The rows of a group lie close to one hidden flat surface of 6 dimensions, which may be shifted away from zero. Surfaces can cross.
Known rows, each followed by its group:
57; -19; 4; -14; -13; 29; 19; 16; 23; 18; 9
q501
-10; 8; -15; -30; 11; -7; -18; 18; 20; 1; 13
q393
10; -13; -1; -21; -20; 26; 4; -13; 2; 2; -12
q980
-1; -1; 46; -14; 4; -13; -11; -6; -19; 5; -3
q393
-44; -4; -32; 23; 0; 12; -9; 5; 10; -14; 6
q393
-22; 11; -28; 12; -20; -50; -14; -33; 25; -40; -5
q501
17; -15; 39; 5; 10; -4; 11; -34; -29; 11; -19
q393
79; 21; 3; 8; -49; 14; 31; 4; 23; -6; 3
q501
13; 24; 33; -16; 12; -1; -18; 16; 28; 22; -9
q501
29; -36; 24; -10; -19; 42; 13; 19; -29; 14; 21
q980
7; -29; -22; -9; -6; 22; 7; -3; -2; 10; -1
q980
-9; -64; 5; -24; 51; -24; 12; -13; -37; 22; 8
q501
28; -23; 10; -19; -30; 15; -7; -28; 16; 35; -36
q980
14; -40; 19; -24; 15; 42; 21; 12; -38; 14; 16
q393
18; -8; 50; -16; -3; 5; -5; 12; -4; 10; 8
q501
-20; 49; 20; -6; 10; -8; -35; 15; 18; 17; -19
q326
10; 12; 29; -5; -14; 24; -9; 22; -3; 12; 4
q980
15; -3; 24; -1; -21; 3; 0; 3; -10; -3; 8
q980
-24; 10; 22; -20; 15; -13; -26; 9; 1; 3; 3
q393
23; 27; -43; 29; -4; 7; 25; 3; 24; 14; -23
q326
-2; 17; 17; -37; -27; -8; -37; 12; 4; 2; 6
q326
1; 17; 10; 11; -3; 9; 0; 30; -6; -15; 25
q980
10; 6; 3; 10; -10; -1; -7; 9; 7; 5; 5
q980
2; -11; 52; -33; 5; 12; -57; 10; 3; 27; 10
q326
-2; -21; 40; -27; 30; -1; -5; 11; -12; 25; 6
q501
-28; 24; -28; -6; 2; -18; -4; 5; 2; 1; -12
q326
16; 35; 35; 7; -1; 31; 4; 4; -2; 9; -18
q393
-68; 24; -33; -14; 22; 31; -32; 48; 28; -3; 18
q393
9; -48; 3; -8; -9; 9; 27; 6; -44; 9; 16
q326
-12; -7; -2; -10; 16; -20; -4; -8; 1; -2; 0
q501
20; -8; 0; 20; -2; -31; -13; -25; 15; 16; -15
q326
64; -28; 36; -15; -32; 13; -29; -7; 14; 21; 12
q326

New rows. What belongs after each?
49; -22; 12; 24; -18; 14; 40; 2; -22; 17; 3
q326
4; -15; 20; 25; 9; 1; -19; 44; -8; 36; 24
q980
37; -27; -39; 33; -11; 11; 12; 25; 10; 25; 22
q980
0; -7; -1; -17; -4; 23; 0; 24; 0; -3; 19
q393
-26; -14; -28; -18; 40; 10; 7; 6; -7; 0; 6
q501
8; -5; 68; 10; -15; -52; -12; -19; -25; 8; -8
q326
11; 4; -40; -16; 8; -20; -5; -8; 30; 1; -5
q393
-23; 18; -42; -17; 55; 21; 17; 14; -9; 6; -7
q501
5; 29; 40; 12; -13; -10; -28; 16; 11; 20; -6
q980
44; 21; -4; 1; -27; 19; 30; 4; -2; -16; 6
q501
-28; -23; -56; -6; 21; 14; 16; 0; -7; -29; 21
q980
-5; 1; -50; 6; 24; -1; -18; -8; 34; 20; -16
q326
2; 20; -15; 12; 2; -23; -5; -26; 22; -1; -24
q393
18; -4; -27; -5; 19; 39; 20; -1; 4; 16; -10
q393
34; -1; -38; 6; -26; -6; 13; -11; 39; -13; 0
q501
31; 14; 9; -7; 10; -19; -6; -2; 36; 24; -16
q501
-9; -14; 13; -8; 5; 17; -13; 13; -8; 20; 3
q980
-4; 5; 13; -9; -4; 14; -9; 7; -3; 2; -1
q980
-39; -38; 6; -13; -12; -1; -25; 1; 17; -20; 25
q501
24; -12; 17; -5; 26; 8; 19; -29; -20; 22; -26
q393
19; 23; 36; 17; -12; -7; 6; 6; -9; 14; -11
q326
23; -28; 10; 2; -3; 15; 12; 3; -18; 18; 6
q326
15; 6; 17; -13; 10; -4; -1; 5; 10; 11; -4
q501
-18; -36; 4; -43; 15; -35; -22; 7; -9; -2; 25
q393
39; 48; 55; -23; -12; -18; -15; 2; 10; 10; -14
q393
33; -8; -5; -25; 0; 4; 8; 2; 4; 7; 5
q393
29; 8; 32; -4; -33; 10; 31; 3; -43; -29; 18
q501
-10; -11; -7; -14; 10; 15; 0; 9; 3; -6; 11
q501
13; -22; 5; -5; -9; -13; 5; -13; -10; -4; 7
q393
19; -17; 7; -48; 14; -14; -9; 11; -4; 10; 15
q393
7; -34; 22; -18; -18; 9; 1; -14; -17; 8; -4
q980
-26; -18; 33; -39; 7; 35; -14; -1; -20; 14; -10
q980
38; 6; -40; 29; 13; 24; 9; -3; 37; 27; -19
q326
29; 50; 5; -4; -28; 36; 13; 34; 7; 9; -6
q326
31; -27; 11; 28; 12; 4; 11; -12; -4; 27; -7
q326
4; -7; 40; -12; -11; 8; -31; -5; 8; 45; -29
q980
-5; -18; 11; 9; 11; -1; -24; 18; 0; 42; 1
q980
